The same things were measured in two ways. Each way mixes the same 11 hidden numbers, adds some noise and spreads widely along 7 directions of its own, which tell nothing about the thing.
(in the rows, 128 means zero)
Some things both ways: the first way, then the second way.
[136 127  92 161 110 109 155 116 158  95  92 132 103  99 128 112 131 139
  83 144 162 137 118 143 115 126 116 131 101]
[152 100  69 140  68 169 118 128 110 177 161 133 135 139 168 172 157 114
 112 137 120 114 175 126 123 103  98 153]

[ 38  85 118 151 118 159 124 115 156 199 146 127 141 117 110 121 123  77
  74 112 125 143 168 148 165 158  91 140 190]
[139 192 139 105 116 109 152 168  88  91 161 197 127 150 135 133 116 119
 103 232 156 124 142 127  94  65 124 101]

[133 161 120 134 101 125 115 153  68 135 161  93 145 152  74  84 131 117
 128  80 154 114 184 134 127  97 121 137 123]
[145 140  83 157  82 105 124 104 151 137 124 131 125 128 143 140 140 140
 120 105 137 123 146 119 143 107 163 182]

[141 103 123 115 116 109 166  86 161  98  96 113  42  98 194 136 122 142
  54 141 151 157 118 157  97 155  95 108 135]
[112 119 119 172  99 128 129 143 108 118 131 192 154 110 127 125 175  96
 156 143 128 127 148  90 136  56 126 129]

[ 97 104 127 126 121 139 122  99 128 126 142 148  92 122 144 113 159  94
 117  99 144 159 145 145 110 151 105 128 132]
[114 128 146 152 163 120 162 114 129  54  35 106 129 150  46  79 154 137
 165 111 127 170 140 135 126 139 133 125]

[190 153 125 131 107  99 132 138  96 102 135 114  94 132 135 105 126 166
 155 109 142 124 131 133  95 106 127 113 120]
[137 107  79 158  92 119 112 124 136 154 155 143 151 114 149 158 142 115
 131  75 129 108 135 109 147 128 104 178]

[128 103  96 207  96 109 139 109 155 133  94 112  87  74 107  91 143 107
  97 122 154  91 121 134 126 125 133 143 101]
[ 70  98 105 145 120 159 130 105 165 112  87 127 153 127 116 147 177  84
 171 151 151 129 120  96 138  73 124 122]

[ 94 141 177  84 152 174 104 128  67 118 157 164 170 178 156 151 169 118
 168  79 127 178 138 113  99 128 105 117 140]
[139 137 129 131 121 125 155 138 110 126 146 138 129 121 145 130 113 127
 112 131 109 124 151 161 138 131 130 125]

[ 87 116 116 113 115 118 151 106  83 128 144 142  67  92 107  88 132  95
  99  96 129 120 160 146  76 154 103 121 128]
[190 144 146 105 179  81 116 194  85  92 188 143 152 109 147 112  27 170
  72  72 114 117 109 178  82 177 123 175]

[123 121 110 100 106 121 156 142 149  96 127 144 122  84 115 100 102 138
 122 159 126 155 141 149  92 150 125 110 108]
[100 117  99 168 131  56 100 140 143 129 166 170 161  88 126 141 120  88
 124  68 135 121 111 116 156  89 159 158]

[168 159 183 142 130 145 120 121 125 167 107  73 157 206 187 181 166 129
  68  75 198 120 132 158 162  87 122 130 193]
[164 115 128 139 148 151 160  89 109 179  94  74 161 141 128  84 139 157
 125  95 134 135 167 114 111 207 125  97]

[ 81 117 128 108 116 145 119 119 112 129 144 144 122 144 136 140 131 107
 144 120 104 159 125 110 121 145 123 128 120]
[156 140 115 160 117  76 118 135 167  92 119 147 121 102 136 123  91 164
 121 100 126 120 100 147 136 111 146 213]

[112 103 133 108 134 123 116  85 143 131 181  96 105 103 161 126 123 126
 135 148 115 143 152 130 149 142  89 120 153]
[133  79 136 140 126 175 149 103  97 182 147 126 154 159 140 133 197  95
 149 154  91 129 170  84 139 146 107  34]

[ 98 112 124 117 116 151  89 112 125 104 158 160 157 143 147 137 169  99
 167 128 111 172 142 120 145 134 123 145 131]
[175 150 120 134  82 150 133 122  69 191 153 131 148 142 155 158 137 146
 113 125 187  81 128  91 106 170  96 129]

[125 102 104 134 135 131 120  80  97  68 135 177  35 149 177 136 134 121
 144 118 100 184 108 104  80 192  86 128 106]
[124 131 139 126 163 107 139 130 188  62  79 110 120 123 116  84 109 175
 127 131  84 180 118 174 106 105 155 190]

[147 147 103 152 137 122 139 128 127  84 106 174 124 132 146 148 125 146
 121 169 140 153  94 110 114 124 104 116 103]
[118 107 155 113 144 153 155 105 122 139 123 144 153 143 126  96 136 123
 135 166 104 145 161 108 121 136 137  81]

[ 98  85 157 117 117 133  98 129 150 181 174  46 135 130 116 109 121 112
 107  91 118 131 197 136 168 147 124 144 197]
[103 148 121 116 145  96 138 126 148 156 177 109 160 119 182 139 119 114
  95 123 126 124 108 147 127 120 191  97]

[185 154 172 138 148 139 113 185 158 176 141  82 227 147 115 167  96 144
 110 169 133  87 153 135 187 102 160 120 210]
[149 125 112 118 111 145 128  94 133 138 108 104 108 153 101 139 114 154
 111 116 136 143 152 153 112 153 134 166]

[120 147 106 119 132 181  95 134  96  83 162 219 129 193 141 117 138 117
 215  75 105 200 138 114 101 174 107 125 101]
[140 159 119 129 120 107 115 124 156 131 110  98 107 130 124 152 117 173
 103 125 156 143  83 164  94 127 129 199]

[106 119 159 107 144 141  97 141 101 122 170 147 141 121 122 131 144 102
 179 133 100 142 134  83 117 126 131 118 125]
[105 102 135 155  71 128 116 112 117 144 111 142 129 113 140 164 137 136
 139 108 167 105  87 105 138 111 141 176]

[157 125 132 131 148 104 118 104 112  81 147 136  92 112 144 142 129 156
 189 165 105 141  90  93  90 138 131 125  99]
[ 98  36 108 145 111 154 115  90 155 205 137  77 147 131 172 162 153 108
 128 117  95 128 128 128 144 139 123 112]

[166 138 138 158 126 102 156 120 100  99  77 132 116 119 160 160 159 152
  45 157 191 124  99 139  98  86 103 123 134]
[150 117 115 120 118 146 155 113 118 111 106 137 116 142 121 105 129 139
 124 136  96 139 195 135 149 122 147 150]

[113 155  94  97 122 140 131 170 187 132 149 172 137 164 147 123  99 161
 152 111 139 208 131 116 146 133 117  91 117]
[151 191 115 132  91 108 155 135 140  95 149 168 101 153 124 148 136 141
 117 160 119 139 137 155 122 115 115 142]

[147 147 149 121 134 139 143 138 118 132  62 167 123 164 183 179 146 124
 112 104 136 144  79 117 105 119 144 121 153]
[162 133 148 110  87 143 113 153  90 159 163 124 122 149 200 168  99 173
  84 224 162  91  88 134  66 104 113 146]

[ 98 123 113 182 120 145 106 126  70 144 159 122 146 112  68  64 152  84
 136  72 126  83 190 132 129 132 106 146 130]
[126 124  59 102  72 165 104 130 159 164 187 108 106 147 195 218 140 111
  88 175 121 109 135 168 125  71 129 174]

[133 153 133 100 135 136 165 165 135 112 107 132 180  93 109 120  97 133
 111 156 144 136 124 137 111 103 129 111 119]
[111  78 154 163 115  92  89 107 112 196 129 124 136 100 143 151 145 133
 125  97 156 107  73  87 156 102 192 155]

[109 132 143 140 137 150 139 113 117 122 101 162 117 126 158 139 160  84
  94 104 152 133 108 125 106 123 114 115 116]
[ 90  84 150 147 115 169 146 119 110 137 108 138 163 141 138 120 176 106
 158 184 124 136 139  92 113  94 119  68]

[ 92 147  93 195 135 120 161 124 164 178 127  76 128 132  96 107 100 145
  35 102 196 111 149 142 162 114  87 121 124]
[133  88  76 134  86 156 129  88 179 182 145 122 101 134 165 161 150 118
 112 146  72 149 183 152 160  89 144 153]

[ 61  73 109 157 136 124  86 104  56 109 210 141 106 140  77 120 134 140
 169 137  86 183 148  77 104 176  73 159 122]
[ 89  71 127  93 143 104 124  91 118 236 169 115 160 118 179 137 100  91
  82 144 133 115 152 104 160 129 184  78]

Other things, the second way, with their names:
K608: [116 102 139 124 106 131 108 125 126 201 183 118 140 125 206 178 144 125
  99 173 129 100  89 118 129  97 162 114]
K497: [143 157 106 118 146  67 127 127 151 137 155 122 110 129 127 148  87 133
  85 113 136 136 120 164 135 132 156 151]
K714: [ 93 123  59 156  42 149 107  99 173 161 146 132 113 121 159 220 188  86
 136 140 146  92 125 124 179  58 136 193]
K552: [149 106  91 133 117 165 152 114 141 156 137 106 138 133 150 133 131 125
 118 120  92 141 178 158 122 149  98 121]
K462: [129 117  97 107 125 162 141 118 163 142 139  97 128 150 168 153 115 121
 105 196 121 133 146 163 101 107 117 108]
K168: [135 138 124 131 130 169 158 117 113  80  57 102 102 159  63 132 148 136
 149 132 148 150 145 154 112 139  97 139]
K58: [144  33 108 153 116 214 137  64 127 184  85 106 124 163 105 145 194  98
 169 129 110 135 177  73 153 141 102  73]
K537: [ 74 147 143 148 106  54 116 122 116 131 133 205 157 106  99 123 130 111
 132 123 171 131 104  81 139  84 151 149]
K20: [ 79 106  95 158  92 122 135 121 153 154 130 118 166  98 164 145 165 115
 139  69 116 139 117 136 142 121 127 155]
K592: [126 151 126 125  96 135 138 121  75 113 105 164 145 144  94 110 125 126
 126 154 177 120 173 102 110 110 133 144]
K415: [135 171 104 147 152  90 157 149 149  66 125 172 164 115 106  86 113 118
 137 104 126 151 151 134 110 115 113 127]
K821: [102 104 125 137 158 103 144 126 146 116 130 142 187 108 132  84 114 112
 136  81  97 146 147 122 132 148 132 117]
K210: [170 151 142 128 115 172 162 151  91 109 152 161 128 145 132 121 126 135
 121 187 100 127 174 155  96 126  84  98]
K579: [128  78 130 125 131 167 119  90 130 145  84  72 116 160  98 142 138 147
 131 120 129 141 127 136 119 155 126 144]
K82: [119  79  73 136 114 139 102  92 179 151 134  65 118 176 135 179 150 115
 119 135 110 140 129 149 125 125 133 130]
K402: [193 122 143 130 138 126 115 142 104  99 132 113 117 136 121 133  80 177
 110  97 124 105 110 155 108 173 119 189]
K484: [ 86 117 121 138  73 130 103 130 139 184 200 142 168  99 208 186 137 115
 112 116 140 104  77 126 117 100 151 148]
K194: [174 160  80 127  83 168 168 141 137  71 156 172 109 156 128 150 125 123
 130 145  79 130 197 173 125 130  67 148]
K181: [168 128  72 142  67 140 122 152  99 181 198 154 141 132 197 179 142 114
  98 153 133 100 153 120 115  93  94 140]
K925: [111  97 162 131 152 146 159  75 147  96  54 129 109 169  60  79 145 129
 152 188  95 177 176 119 134 114 162  79]
K508: [132  94 154 114 156 130 109 120  98 169 104  83 126 150 127 144 133 145
 111 163 167 116  88 108 107 129 138 120]
K321: [141 148 119 145 123  70 113 127 106 123 115 186 148  93  99 104  89 136
 118  82 187 122 128  90 126 101 162 190]
K558: [176 164 178  70 119 144 149 186  29 115 200 189 147 148 164 138  67 154
  85 177 141  90 125 136  74 170  78 115]
K337: [ 94 144 150 129 129  86 134 112 188 121 147 127 138 115 145 140  96 146
 116 117 121 144  68 161 118 142 153 139]
K646: [ 94  97 113 154 100 137 118  74 156 149  77 113  99 162  97 154 187 111
 148 183 149 147 130  98 148  63 170 119]
K899: [153  54  86 132 158 167 116  72 141 163 102  90 181 140 115  97 148 120
 147  46 109 122 188  73 147 191 129 141]
K565: [181  57 113 158  87 222 119 120  85 200 137 163 145 114 158 161 183 108
 160 143 130  80 158  54 133 118  39 135]
K455: [166 102 140 138 156 146 135 119  96 131  59 100 113 121  83 107 114 151
 132 102 157 133 138 129 123 146 126 156]
K649: [140 109 140 136 139 113 103 127 106 153 111 107 144 116 123 127 102 158
 112 107 173 117  92 119 101 139 136 170]

Some of these things the first way, each followed by its name:
[ 41  94  98 128 104 146 145 135 225 189 113 107 132 120 134 119 105 110
  53 112 149 180 150 145 176 155 115 126 151] : K181
[187 110 153 118 120 114 119 140 185 136 123  89  97 138 181 137 121 177
 128 118 145 160 128 132 129 134 142 108 168] : K168
[ 94  76 155 114 114 137  97  96 156 127 157 149 101 107 173 159 170  83
 113 164  96 135 151 134 141 179 142 126 162] : K82
[160 117 145 124 119 130  94 130 105  88 149 119 137 133 146 109 153 157
 191 112  98 146 156 112 119 136 131 126 130] : K714
[103 121 115 138 114 139 121 124 120 124 161 158 140 130 114 124 132 127
 146 143 139 161 132 135 119 135 106 128 126] : K497
[163 163 125 146 128 124 151 181 140 142  92 141 166 127 111 139 105 141
 115 140 157 121 101 124 121  97 148 113 132] : K821
[144 141 107 127 109 103 159 169 252 139  82 121 154  99 158 155 102 177
  88 192 156 155  94 125 171  97 160  98 129] : K194
[140 147  86 160 135 107 158 112 135  72  83 160 102  69 116  85 150 110
 103 130 160 107 118 135  86 119 134 124  66] : K484
[167 116  95 144 112  95 136 136 143  54  86 165 119 106 140 147 140 152
  99 194 130 164 111 130  96 147 135 142 127] : K592
[163 139 132 122 143 123 137 149 183 113  94 140 108 142 170 135 129 160
 129 111 158 183  99 115 111 127 139 108 122] : K20
[145 127 136 124 101 145 109 148 132 141 166 112 128 150 126 122 101 127
 162 123 124 147 144 131 143 139 127 120 143] : K415
[ 97 119  94 204 138 105 148  94 132 199 155 107 101  72  70  92 119  97
  45 122 172  56 171 170 147 136  84 138 181] : K537
[167 160  78 152  65  97 134 178  92  93 123 114  82 154  94  74 115 163
  99  82 155 130 169 127 109 120 129 113  84] : K899
[103  92 107 181 103 106 141  82 184 131 143  93  81  61 139 127 135 115
  61 196 169 107 114 131 162 114  99 110  92] : K58
